The rows are grouped in 3 ways, from coarse to fine. Each group lies inside one group of the grouping before and may be the whole of it. The rows also spread widely along 10 directions, which tell nothing about the answers.
Some rows, each with its group in each grouping after it:
[ -6  -6 -18 -16 -22  20  13   1  13  11  35 -21  10  -8  21   2  -6   1
  -1 -23  21] : Q_363 goros Q_202
[ -2   5  -9   4   2   2   4 -13   2   7 -10   8  -9  10   0  -2  -7 -25
  -3  -2   3] : Q_367 tolaz Q_318
[ -1  -5  -2  -2  -8   0  13  -7   1   4   2 -17  -1 -10   1  -9  -6  -6
 -21   4   3] : Q_363 lila Q_862
[-10  17  -3   6 -11   3  10  -6   1  10  -7   3  12   3  18   8   7  -2
  -6 -33   8] : Q_367 taba Q_78
[ -8  -3 -29  15 -12  12   2  14  25   6   0   4   1   5   2   7   1   0
   4 -13  -2] : Q_363 lila Q_274
[-17  20   9  -1  10   2  -3 -27  -2   6  -7  -1 -13  -9  13  -2 -19 -24
  -3   0   3] : Q_367 tolaz Q_837
[-13  20   3 -19   1  -6  -8 -18 -10  -9   4   9  -4   8   4  -4 -19 -14
  -5  -4 -17] : Q_363 Pir Q_535
[-17  -4  -4  -4  19  18 -25  -1  -3  16  19  -5 -22   6  25   1 -13   1
  24  -6  16] : Q_363 Pir Q_34
[ -5   2   2  -3   3   2 -10   0  -7   2  -1  -7   2   5  11  -3  -3   2
  -3 -14   3] : Q_363 goros Q_756
[ -6  -1  -4 -11  -5   2   3  -7  -2   4  10  -7   0  -1   9  -4 -10 -12
  -4  -3   0] : Q_363 goros Q_123
[ 22  -8 -25   9  -2  -5  24 -13  27  -8   1   5  -7  -5 -15  11 -13 -10
 -27   3 -32] : Q_363 Pir Q_152
[ -2  18   0   4 -21  -6  24 -15   3   2 -19  -4  14  -2   6   1   6 -12
 -30 -24   5] : Q_367 tolaz Q_766
[-31  24   1  -4 -25  -1  -7  -3   1  -5 -11  -9  11  -5   4 -11  -8 -11
 -12  -2   0] : Q_363 lila Q_168
[ -8   9 -14 -15  -5   7   6 -11   9   0  15   0   0   5  10   0 -15 -12
   2 -17  -1] : Q_363 lila Q_274
[-17 -17 -11 -12 -22  10   5   9 -13  17  16 -10  -2   6  10 -14   0 -13
   1   7  26] : Q_363 lila Q_274
[ -5   0  -1  -8  -5   8  -6   0  -3   4  14 -18   5  -5  13  -2  -4  10
  -5 -15   6] : Q_363 goros Q_202
[ 15 -11 -26  16  -5   5   7  -9  24   8 -21 -15 -18   4 -13  -7  -5 -11
 -25  10  11] : Q_363 lila Q_168
[  3 -11 -19   6 -24   5  18  18  17 -10  -1 -17  20  -4 -19 -18   0 -18
 -17  -2   3] : Q_367 tolaz Q_318
[-14   7  -1  23  15  10 -25  -1  11   4  -5 -10 -17 -16  10   6 -11  19
  -3   2  -7] : Q_363 Pir Q_535
[-13  -3 -14   4  -8  13   9  -2  20   4  20 -16  -3 -22   5  -1 -16  -3
  -6   3  -2] : Q_363 lila Q_862
[-2 -4 -3  3 -3  0  5 -1 -5  7 -2 -4 -1  2  6 -1  0  1 -9 -5 -1] : Q_363 lila Q_168
[ -8   3  -2 -10  14  11  -7 -13   3  -1  18 -16  -7  -9   3 -11 -21 -14
   4  -3   4] : Q_367 tolaz Q_766
[  2   2  -2   8   7  -3 -17   2  -9  -2 -28   0  -4  19 -13 -16   3 -11
  -9  -2   3] : Q_367 tolaz Q_766
[  3   7  -8   0   2   6  15 -22  16  13  -7 -14 -12  -1  17   0  -5  -8
 -17 -18  20] : Q_363 lila Q_862
[-18  18  13   9   9  -5  -2  -8  -3   4 -13   4  -2  -5  17   3  -4  -1
  -5 -11 -11] : Q_363 lila Q_862
[ -9   8   9   4  10  -6   8  -5   5  -2 -15  -3  -1  -2   8  -9  -7 -16
  -9  -5  -6] : Q_363 lila Q_862
[  2   6 -21  -5   0   5 -13   0   8  -3   3   9  -3  21   0   6  -4   4
   3 -22  -9] : Q_363 Pir Q_152

New rows. What belongs after each?
[-11   0 -14   5 -11   6  -5  11   7   4  -5  -2   3   9   2  -6   3   0
  -2 -11   4] : Q_363 lila Q_862
[-16  12 -21  10 -14  12  -7  11  27 -14   0  -5  13  -8 -12  -5 -11 -10
   2 -11 -11] : Q_367 tolaz Q_837
[-12   4   8   3  11   1 -10  -2 -18   3   7   8  -1  -2   4   0  -8  -3
   8  -1 -15] : Q_367 tolaz Q_318
[ -2  -1   4   0   9   2   1  -3 -12   4  10  -1   2  -4   5   0  -3   2
  -1 -11  -8] : Q_367 tolaz Q_766
[-11   8   5  15  13   3  -1  -3  -4  14 -13   8  -4   4  19   6   6  -4
   5 -21   6] : Q_367 tolaz Q_766
[-10   2   3   2   2  -9   4  -4  -6  -4  -7   7  -2  -1  -6  -6 -10 -15
 -11  12 -25] : Q_363 lila Q_862
[  5   8   8 -24  24   2  -3 -20  -8  -8  31  -9  -1  -8   9   2 -21  12
   1 -21 -22] : Q_363 lila Q_862
[-15  10 -24  14  -8  15  -2  -2  26  11   5   5  -6  -3  13  17  -4   8
   4 -20  -2] : Q_363 lila Q_862
[-35  14   2 -13 -32   4 -10  13 -14  -1  10  -3  18   2  13  -6  -1   0
   0 -11   1] : Q_363 Pir Q_34
[ -5  12  -2   0 -11  -3   3  -7   6  -4 -11  -9   7  -3   4  -3  -4  -6
 -18  -9  -5] : Q_363 goros Q_123
[-22  11  -9   5  -7   4   0   5  15  -3   3   6   6  -3   6   2  -9  -7
   4 -11 -15] : Q_363 lila Q_862
[-17   7  10   8  21   2 -11  -8   0   6   3   1 -17  -9  19   5 -16  -5
   7   3 -11] : Q_363 Pir Q_34
[ -5   2   0   0   1   5  -1 -10  -4   4   0 -13  -5  -6  -1 -11 -11 -14
  -8   5   7] : Q_367 tolaz Q_318
[  4 -10 -15   6 -22   7  16  -5  -6  18   3  -6  -1  -1   1   3   5  -5
 -19   0  15] : Q_367 tolaz Q_318
[-16   4  -1   2 -12  -1   0  -2  -8   3   8   4   0 -10   5   5  -8   2
 -11   6 -17] : Q_363 Pir Q_535
[-10  14   7 -13   3  -9 -13  -9 -18  -6  -4  13   3  13   3  -2 -11 -11
  -2  -6 -19] : Q_363 goros Q_756
[ 12 -11 -16 -16  -4   4  14 -14  -2  13   6  -5 -10  20   6  -7  -4 -16
  -7  -9  18] : Q_363 lila Q_168
[ -9  -1  -4   0  -3   5  12  -6  16  -2  15 -16  -3 -22   7  -4 -19 -10
 -12   5  -5] : Q_363 Pir Q_535
[-24  26 -18  13 -10  11  -4  -7  29   3  -5   6  -2  -5  14  14 -12  -3
   2 -21  -6] : Q_363 lila Q_274
[-16  13 -12  -3 -26   5   7  -7  11   0   1  -7   4  -5   7  -1  -8  -8
 -17  -8   4] : Q_363 Pir Q_535
[ -7   5   7 -12  -4   0  -9 -13 -12   0  -1 -18  -1  -4   6 -10 -11  -4
 -17   1   7] : Q_363 goros Q_756
[ -8   2  -2   5   1  -1  22 -13  11   7   9   3  -7 -15  17   9 -14 -13
 -11  -2 -10] : Q_363 Pir Q_535
[ 17 -13  -2  -3  12 -10  17 -17 -10   8  -9   2 -14  11  -4  -5  -4 -15
 -20   8  -7] : Q_363 lila Q_862
[ 14   7 -13  -1  -7  -5  -3  -4   4  -5 -17  -2   3  20  -5   1   7   7
 -22 -24  -4] : Q_363 Pir Q_152
[ -6 -22  -8 -10 -12   3   4  16 -14   3  15  -7   5   6  -7 -18  -1  -8
  -3  12   1] : Q_363 lila Q_862
[  0   2 -13  -1   0  12  -4 -16  -6  22  17   4 -15   4  24  22   0  23
  -2 -22   8] : Q_363 Pir Q_535
[ -5   8  10  -2   1  -6   5  -2  -5  -3  -7  -7   4   0  12  -5  -3  -6
 -12 -12  -5] : Q_363 Pir Q_34
[ -6   4   3   0   8   1  -8  -8  -6   4   4  -1 -10  -1  11   4  -9   3
  -4  -3  -8] : Q_363 Pir Q_34
[ -8  -8   3  -5  -8  -2   0   6 -10  -3   6 -10   7  -5  -2 -11  -8  -8
 -11   9  -8] : Q_363 goros Q_756
[ -4  -3   4   5  10   4   8  -6   7   8   9 -12  -4 -16  18   4 -10  -1
  -6  -6  -2] : Q_363 goros Q_202
[  3   5  -5 -14   4  -1  -5  -2  -1 -17  -2  -6  10  13 -18 -24 -14 -25
  -2  -5  -9] : Q_367 taba Q_78
[-16  10   8   5  -4   0  -6  -2  -7   9  -9  -5  -3   0  19   1   1   1
  -7 -10   7] : Q_363 Pir Q_34
[  3   1  -9  -4   1   5  10 -15   7   5  15  -9  -5  -8   9   6 -12   4
  -9 -11  -5] : Q_363 lila Q_168
[-17  11 -19   8  -3  15  -7  -3  25   3  16   3  -2  -9  15  18 -16   3
   9 -16 -11] : Q_363 goros Q_756
[ -4   4  -6   6  -6   0  20 -11   6   3   4   7   4 -10   2   9  -9 -16
  -9  -7 -14] : Q_367 tolaz Q_837
[ -5   6  15 -17 -10 -12  12   5 -29  -2   4   8  20  15  18   1  11   2
  -7 -29  -9] : Q_363 Pir Q_34
[-20  -6  16  -2  -2  -5  -1  -4 -27  20  -7   1  -9   4  20  -7  -1 -18
  -5  13  15] : Q_363 goros Q_756
[-24   0   6  18   9   4 -19  15  -1   1  -1  -4  -5 -14   7  -4  -8   7
   4  11 -13] : Q_363 Pir Q_535
[  3  -5  -8  -3  -8   0   9  -2   0   3   8  -6   5  -3   5   3  -3   0
 -11  -8  -8] : Q_363 goros Q_123
[  1 -16  19   5  -6 -15   9  16 -38   3 -14  -4  14   2  -8 -16  15  -6
 -19   9  -5] : Q_367 tolaz Q_837
[-29   2  -6   0 -24   5  -3  13   1  -5  16  -4   9 -15   0  -3 -12  -6
  -3  12 -16] : Q_363 Pir Q_34
[ -4   2  -4  -6  -7   6 -13   5   1  -7   6 -22   4  -4  -1 -13  -6  11
 -12  -7   3] : Q_363 Pir Q_535
[-20   6  20  -1   9  -4  -9   1  -8  -5  -4 -13   2 -14   9 -15 -15 -12
  -4   8  -9] : Q_363 goros Q_202
[  1   7  -5   3   1  -2   0  -9   7  -2  -6   1  -1   1   4   6  -8  -2
 -12 -11 -12] : Q_363 goros Q_756
[ -2  -7 -12   2 -13   5   8  -3  -8  16  -2   2  -1  12   3  -4   5 -14
  -7  -6  16] : Q_367 taba Q_78
[ -8  -1   2  -8   1   0  -2  -2 -12   5   3  -5  -1   6   8  -9  -5  -5
  -1  -3   2] : Q_363 lila Q_168
[-34  24 -12  13 -19  11 -16   7  19  -2   2   5   5  -7  13  12  -8   5
   5 -15 -12] : Q_363 Pir Q_34
[ -9  -1   2 -10  -9  -4  12  -5  -9   5   1  -5   1   2   6 -11  -5 -16
 -13   2   3] : Q_363 lila Q_862
[-13   2   4  -2  -4   3   8  -3   1   4   6 -13   1 -11  11  -7  -7  -4
  -9  -4   3] : Q_363 lila Q_862
[ 23   3   9 -12  21 -10   5 -15 -11  -6  -7  -6  -3  14   6  -4  -2   4
 -18 -25  -7] : Q_363 Pir Q_535
[  5 -11  -5   1  -1   1  10 -12   3   5   5 -14 -13 -12  -1  -3 -14  -9
 -21  16  -3] : Q_363 Pir Q_34
[ -5  -5  -1   9  -6  -1  10  -1  -6   5  -1  -3   2  -9  -4  -3  -2 -10
 -15   5  -5] : Q_367 tolaz Q_766
[-40  11  10  -9 -16   5   0   4 -14   0  23  -1  16 -17  11  -6 -12 -14
   8  -1  -6] : Q_367 tolaz Q_766
[  1  -1  10 -14  11   3 -12  -7 -16   2  14 -18   0  -2  11  -6  -8  10
  -5 -10   0] : Q_363 goros Q_202
[ -7  -5   2   7   7  -2   4  -7  -9  15   5  12  -8  -2  18  15  -5  -3
   0  -2 -11] : Q_363 goros Q_756
[-18   0   6   6   4  -2  -3   4   6  -4 -14 -15  -4  -9  -5 -24 -13 -22
  -9  19  -3] : Q_363 lila Q_862
[ 24 -12  -8  -2   1  -4  10  -8  -2  -6   0 -18   0  -2 -16  -7  -2  11
 -31  -2 -13] : Q_363 lila Q_862
[ -5 -13   3   7  15   3   7   7   3   6   4  -9  -6  -7  11  -8  -7  -8
   3   1   1] : Q_363 lila Q_274
[-13  -6   5  -2  -1  -4  14   0  -9   5  12   5  -2  -7  13  -1  -9 -15
  -4   6 -11] : Q_363 Pir Q_535
[-16  32 -11   3  -5   6 -12 -23  -5  13  -2  29  -5  16  17  27  -2   3
   9 -33  -8] : Q_367 tolaz Q_318
[-23   7  23 -17   4  -6   0  -4 -28  -1  29   7  13 -14  21   7 -14   3
   6  -7 -27] : Q_363 goros Q_756
[-12  10   1  26  18  11 -10  -4   4  16  -1   5  -9 -10  22  19   1  16
   9 -23  -2] : Q_367 tolaz Q_766
[-13  -2  -4   4 -11   3  -1   1   3   2   1 -11  -3  -8   3  -6  -9  -8
 -11   9   0] : Q_363 Pir Q_34
[-13  -4   0  -6  -8  -4   1   3 -19   7   5  10  -1  10   9  -3  -1 -10
  -2   4  -4] : Q_363 Pir Q_535
[  2   8 -21   2  -2   3  -1  -5  24  -4  -8   4  -6  13   0   4  -8 -10
  -6 -17  -6] : Q_363 Pir Q_152
[-15  14  -2  -7 -20   2   6  -7   5  -3   8  -8  12 -12   8   2 -12  -7
 -14  -8 -10] : Q_363 goros Q_202
[-15  -9   7 -11  -7   1   0  15 -15  -7  26 -11  12 -12   3 -10  -9   1
  -1   6 -16] : Q_363 Pir Q_34
[-16   8   6   7  -9   3   1  -3 -13  10  -1  -4   5 -10  11   0   1  -2
  -7  -6   4] : Q_367 tolaz Q_318
[-30 -10   1  -4 -21   3   8  22  -6  -3  15 -11  14 -15   0 -20 -11 -19
   0  19  -5] : Q_363 lila Q_274
[ 17  -6 -27   5  11   4   5 -13  16   0  -4  12 -14  15 -16   2 -13 -23
  -2  -2 -11] : Q_367 tolaz Q_837
[-16 -11 -16   4 -16  12  -3  -3   8  12  12 -18 -15 -15   1  -6 -15  -9
 -13  25  11] : Q_363 Pir Q_152
[ -8  -3   6  11  13   2   0 -13  -3  16   3  -4 -21 -13  19   8 -11  -2
  -7   9  -2] : Q_363 Pir Q_34
[ -5  10  32 -25   4 -11  -5 -22 -38  -1   0 -19   3  -6  14 -14 -10   0
 -23  -2   3] : Q_363 goros Q_756
[-22  18   4 -22 -29  -6   3 -33 -23   9  -3   0  -9   2   7  -7 -15 -24
 -28  16   9] : Q_363 Pir Q_535
[  3  -1  -9 -10 -11  -2  -2  -4 -18  -2   2   7   6  13 -14  -4  -2  -7
  -8  -4 -10] : Q_367 tolaz Q_837
[  6 -19 -11  13   0  -4   1  16   5  -8   5  -2   0  -8 -19  -3  -6   2
 -14  19 -31] : Q_363 Pir Q_152
[-17   5  -6  -9  -6   8  -3   1  10  -3  14 -10   4  -6   9  -7 -17 -15
   3  -4  -2] : Q_363 goros Q_202
[ -2  -6  -5  -7  -4   7 -20   4 -10   0   7 -21  -5   3  -3 -13  -6  11
 -10   3   7] : Q_363 Pir Q_34
[ -8   3  -3  -4   5   8 -12  13  10  -7   1 -20   8   5   6 -18  -4   2
   7 -21  10] : Q_363 lila Q_168
[ -2   7 -27  -1 -12   7 -13  -8  14  -3  -7   1  -9  14 -15  -4 -10  -6
 -10   1  -5] : Q_363 lila Q_862
[ -9  -2  22  -7  -3 -10  -1 -12 -42   7  -4  -6  -1  -7  -1 -13  -4 -11
 -18  18  -1] : Q_367 tolaz Q_837
[ -1  12   7   3   9  -6  -1  -6  -3  -3 -17  -5   0   4   7  -5  -2   2
 -12 -16  -5] : Q_363 lila Q_274
[ -5   1  -3 -10 -10   2  15  -2   0   1  10 -11   8  -3  11  -5  -5  -6
  -9 -15   4] : Q_363 lila Q_274
[-14 -11  -2   1  -3   2  15   2   6   1  16 -10  -1 -21   0  -9 -16 -16
  -7  18 -13] : Q_363 lila Q_862
[-17   1   1  -2  -4   4  -6  -6  -5   4   9  -7  -3 -12   8  -1 -14  -5
  -6   8  -5] : Q_363 goros Q_756
[ -5  -8  -7  -2  -5   7   8  10   2   5  10 -12   5  -1  10  -7   0   0
   0 -13   8] : Q_363 lila Q_274
[-27  24  12   0 -22  -2  -9  -6 -14   1  -5  -5  10 -10  15   5  -1  11
 -18 -11  -6] : Q_363 Pir Q_34
[ -1  -1 -26   3  -3   9  -3   5  20  -8  13   2   1   0  -9   4 -13   2
   2  -7 -21] : Q_363 lila Q_274
[ -6  -2 -14  -3 -16   6   4   5 -11  11  21  13   6   7  15  19   7  19
   0 -22  -9] : Q_363 Pir Q_535
[-26   8  -1   6  -8   7 -11  -5  -4  19  -5   3 -15   3  22   5  -3  -7
   1   1  14] : Q_363 Pir Q_34
